The rows of a group lie close to one hidden flat surface of 10 dimensions, which may be shifted away from zero. Surfaces can cross.
In the rows, zero is written as 128.
Some rows, each with its group after it:
[ 63 133  97 107 113 108 125 120 153 118 149  87 141 171 144  92  79 166
 156  97] => (0)
[162 139 154 126  93 149 160 143 106 120  68  91 109  95 130 157 127  93
 162  86] => (1)
[137  76 107 119 135  63 117 142 167 131 200 155 123 157 105 130 102 155
 145 115] => (2)
[109 112 141 135 118 144 184 124 102 101 146 134 108 134 111  92  71 143
  89  87] => (0)
[173 114 115 166 150 135 122 153 147 172 116 136 144 104 139 152 132 131
 117 167] => (1)
[155 178 150 112 125 116 125 107 110 161 100  91 127 114 127 187  63 115
 130 117] => (3)
[134  91 120 147 151 118 175 109 104  68 134 147 119 120 116 134 130 170
 114 119] => (2)
[135 116 112 142  92 187 128 171 152 134 168 185 131 114 113  92 138 156
  93 101] => (2)
[136 146 146 136 138 156 120 122 147 116 115 168 137 108 148 155 205 190
 114 153] => (0)
[120 146  91  94 153 138  79 111 163 111  93 136  89 166 161  94 126 121
 111 166] => (2)
[105 158  83 136 159 181  78 127 132 138  85 108 121 141 148 103 127 127
  93 190] => (2)
[121 107 127 118 130  35  60 158 145 141 125 116  97 141 143 158 226  85
 147 161] => (1)
[161  96 161  38 111 143 194 114 151  60 102 151 109 108 163 137  52 100
 159 112] => (0)
[188  99 155 111 192  80 145 113 147 150 132 149 107 129 123 172 105  97
 151 159] => (1)
[189 131 126 103 154 118 138 107 125 115 110 172 119  96 134 175 120 108
 124 159] => (0)
[163 102 120 157 142  98 153 142  98 144 111 112 127 105 128 151  87  79
  90 161] => (1)
[142 152 108 109 105 146 108 147 156 169 120 124 123 137 125 116 123  99
 191  84] => (2)
[ 94  93 167 141 129 182 186 155 109 123 146 117 116 117 110  89  86 127
  99  89] => (0)
[104 151 130 106 123 205  67 159 141 144 120  74 110 129  95 155  67 131
 117 133] => (3)
[130 165 145 171 102 127  86 126  77 142 129 137 115 129  96 127 178 115
  60 148] => (1)
[156 125 148 166  89 140 162 153  89 136 127 151 135  97 127 112 122  88
  61 142] => (3)
[119 128 119  70 152 154 123 140 179 148  88 106 116 136 168 112 115  76
 201 134] => (2)
[127 158 102  96 153 140 115 148 155 171  88 110 132  98 158 151 144  88
 169 140] => (3)
[152 168 166 192 111 116 147 125  98 125  70 105 133  94 150 174 184 184
  93 135] => (0)
[147  90 124 103 140 178 159 151 139  89 120 166  87 107 125 118  67 120
  82 135] => (3)
[170 188 156 153 161 180 125 104 107 147  88 149 129  86 118 183 156 165
 109 140] => (3)
[ 80 110 143  98 147 156 136 163 107 105 135 124 116  79 121 149 221 101
 154 107] => (3)
[163 142  89 137 151 146 172 148 126 154  90 155 143  78 170 134 143 102
 120 149] => (3)
[127 155 127  86 127 121  86 111 169 153 102  98 119 166 158 126  50 109
 132 149] => (2)
[102 139 109 120 113 135 103 130 133 109 154 117 134 148 112 138  75 181
  87 129] => (3)
[106 115  93  69 125 169 170 167 133 102  85 101 108  94 149 131  78  99
 147 100] => (3)
[144 103 148  80  74 127 151 174 168 135 152 156 110 127 133 110  64 101
 143  69] => (2)
[123 153 109 149 198 122 110  90 101 185 153 100 165 137  98 145  66 122
 119 155] => (1)
[119 138  82 167 117 153 164 144  83 133  78  75 163  85 145 137 125 116
 122 132] => (1)
[152 125  97 121  98 166 143 141 177 141 133 135 157 129 138 102 112 149
 212  69] => (2)
[116 164 139  98 111 192 123 143 142 153 123 133 140 113 135 122 119 122
 130 116] => (0)
[147 123  70 116 134 161 135 166 183 129 106 181 132 111 186  90 141 135
 106 151] => (1)
[106 119 148  92 105  64 152 123 112  88 143 162 122 113 147 135 200 124
 139  98] => (3)
[112 103 151 166 130 131 130 177 152 157  98  91 135 113 170 144 145 132
 104 160] => (0)
[198 185 149 123 119  75 105 124 171 195  87 123 136 117 176 196 113 123
 158 141] => (1)
[143 157 146 107 105 143 152  87 151 104 106 129 142 140 161 128  96 183
 152 106] => (2)
[105  79  68 155 179  93 130 135 124 114 143 121 136 128 129 118 139 119
 110 175] => (1)
[ 90  99 173 189 119 171 165 143 129 114 130  92 154 128 139 123 121 220
  93 136] => (0)
[143 145  68 154 119 154 175 138  70 103  93 138 122  86 121 108 129 108
  84 105] => (0)
[111 149 122 129 143 139 106 100 110 141 119  89 135 139  99 136 130 141
 175 102] => (1)
[128 200 185 112 112 132  80 125 132 183 125 121 134 117 120 180 173 143
 142 114] => (2)
[107  90 143  73 172 132 135 160 134 137 163 141 102 103 112 152 107  79
 132 126] => (3)
[148  99  95 114 153 114 174 149 124  90  82 141 114  88 163 142 167 103
 141 141] => (0)

New rows, each followed by its group:
[173 217 122  54  98 175 124  79 118 103 128 205 127 108 120 135 102 128
 129  85] => (0)
[126 150  99 154 173 118 159 150  91 166  75 107 170  52 164 177 208  93
 138 163] => (1)
[101 107  86 132 146 154 102 164 143 135 146 141 127 128 122 108 150 137
 101 148] => (2)
[134 172 154 108 134 206 173  81  88 107 114 132 167  69 106 168 134 157
 168  99] => (0)
[132 168  64 146  91 173  93 144 140 153 110 110 130 147 123  84 115 126
 133 109] => (2)
[140 174 171  78 152 115 121  75 120 141 127 144  91 145 103 135 118 101
 159 100] => (1)
[161 143 181 126 161 135 134  92 126 143 127 132 119 131 115 164  68 137
 104 158] => (2)
[ 92  92  92 143 178 124 140 115 132 114 167 125 153 139 116 114 132 176
 132 143] => (0)
[140 104  98 127 171  95 131 125 124 141 129 109 139 120 125 161  96 109
 137 156] => (0)
[149 140 100 166  81 136 131 138 101 146 137 101 143 128  84 125  76 136
 129  75] => (2)
[153 139 114 141  90 102 155 129 123 112 114 155 133 128 165 104 101 130
  74 135] => (3)
[166  72 116 153  95 135 115 154 151 113 116  94 106 152 110 122  57 126
 143 116] => (1)
[109 130  96 114 122 157 100 148 140 112  76  63 116 124 151 137 106 119
 146 138] => (3)
[135 138 136 146 133 185 114 153 105 157 132 111 139  96 106 150  88 119
  92 140] => (3)
[110 204 132 118 113 101  63 109 137 172 159 128 157 139 123 163 135 174
 115 116] => (3)
[ 88 135  95 126  68  63  92 172 131 123 168 128 126 138 112 128 184 156
 133  60] => (2)
[ 87 153 100 162 100 157 101 149 109 139 104  59 163 114 126 141 138 144
 127 132] => (3)
[ 88 178 124  92 117 204 120 122 139 150 122  94 176 110 134 133 119 143
 181 101] => (0)
[163 164 105 146 122 141 127 101 148 164  92  86 162 133 139 149  59 162
 161 116] => (1)
[129 168 118  91 169 152 200  98  94 131  90 141 139  84 148 127  95  89
 139 112] => (1)
[109 114 127 120  76 184 104 162 127  86 126 110  85 140 123  97  82 119
  72 130] => (3)
[126 163  95  91 124 141 143 150 146 145  82 133 130  96 174 128 151 106
 151 119] => (3)
[122 155 112  88 163  86  58 106 158 142 115 138  93 165 131 135 170 107
 156 140] => (2)
[120 122 163 112 143 170 113 161 170 149 122 142 137 106 157 149 169 131
 136 162] => (0)
[ 98 167 168  95  82 124  90 118 126  92 134 161 102 141 127 135 202 162
 108 103] => (3)
[145 154 114 114 184 167 126 141 139 176  86 107 132  87 136 177 131 105
 158 149] => (3)
[120 141 125 135  52  89 144 155 110 124 149 103 130 119 104 142 115 150
 131  51] => (2)
[131  79  66  85 158  71 115 140 175 112 139 130 120 150 161 125  84 105
 138 171] => (0)
[116 155  69 147  87 124 102 117 149 126 123  91 161 160 138 108  98 194
 135 117] => (2)
[152 188 129 131  88  94 135  88 111 103  65 109 133 130 162 154 138 162
 132 116] => (3)
[ 87  94 130 128 134 129 169 123 128 101 157 128 118 150 122  95  85 166
 109 110] => (0)
[132 129 162 172  98  90 146 164 117 155 101 104  84 145 144 109  95 104
  59 117] => (0)
[156  76 157 157  99 128 100 138 126  82 137 137  73 149  81 133 174 142
 133 115] => (1)
[128 141 104 140 132  82  83 113 148 132 145 138 144 162 142 137 121 167
  98 159] => (3)
[167 144  40 165 103 105 128 126 102 116  99 118 143 125 141 124  65 141
  68 146] => (0)
[148 160  98 138  99 123 115 113 114 113 112 133 104 155 111 107 112 138
 118  92] => (2)
[ 92 135 167  93 150  50  62 137 157 151 178 134 116 150 129 178 138 147
  94 162] => (2)
[182 100 120  80 130  77 135 103 168  81 113 157 123 132 172 169  73 136
 135 175] => (0)
[ 89 133 127 149  72 189 155 175  72 125 129  82 150  76 105 125 106 100
  97 103] => (3)
[129 140 172 111 162 172 140  80 125 117 138 131 175 106 115 186 129 184
 165 136] => (0)
[175 105 141 104 171  64 138 135 150 148 118 160 105 118 157 165 125  76
 129 166] => (1)
[119 105 151 111 131 122 120 119 179 130 153 110 146 162 150 135  44 172
 129 156] => (0)
[ 90 134  97 120 156 166  89 155 168 172 126  90 152 128 157 123 127 131
 151 168] => (2)
[ 99  99 137 156 124  72  78 161 120 174 194 108 148 150 110 128 149  78
 102 178] => (3)
[133 103 209 165 121  91 178 138 116 112  94  99 100 127 151 151 130 149
  99 123] => (0)
[181 108 133 177  60 169 116 160 140 110 100 129 111 128 119 119 113 157
 109 117] => (1)
[101 159 196  75 124 146 149 100 135 110 135 133 116 130 131 138 143 156
 167  79] => (0)
[143 157 162 126 165 140 108 124 105 186 148 157 116 118 103 137 119  72
  83 157] => (1)
[176 119 107 127 200 177 147  79 154 125  99 159 128 134 128 106 134 137
 200 145] => (2)
[ 80 141 109 119 149 190  50 139 139 116  78  43 109 125 117 169 165 152
 170 143] => (3)
[136 105 118 122 166 156 118 130 169 160 131 115 142 146 140 121  58 126
 134 176] => (2)
[108 101 110 133 191  75 140  96 106 141 151  63 163 129 107 177  74 129
 181 135] => (0)
[131 123 125 108 115  46 165 130 123 120 158 175 141 119 150 128 139 110
 106 122] => (3)
[ 93 111  78 125 151 118 168 134 121  93 146 162 159  93 142 130 181 167
 123 123] => (3)
[138 158 137 123 137 137 173  84  78 109 105 107 126 120 102 129  71 109
 129  96] => (1)
[151 162 157 173  75 181 114 120  94 106  64  91 109 117 129 130 140 133
  88 146] => (3)
[163 141  90 131 177 118 140 115 125 166  93 101 143 101 141 175  70 121
 137 154] => (3)
[106 128 121 143 123 112 126  98  80 100 130  85 114 150  92 122 106 121
 126 110] => (1)
[114 169 163  54 100 170 138 134 135  84  94 154  82  92 144 143 180 122
 144  74] => (3)
[143  59 101 204 155 139 139 134  88 114 144  98 140 123  80 136  91 136
  98 156] => (1)
[130 118  98 132 106 182  97 183 170 184 159 131 150 124 116 100  95 119
 136 117] => (2)
[102 170 105 103  88  78 112 121 100 119 107  96 107 148 150 107 126  73
 105 114] => (1)
[ 98 140 105  83 127  90 155  90 122  76 120 132 116 142 143 117 133 149
 163  77] => (0)
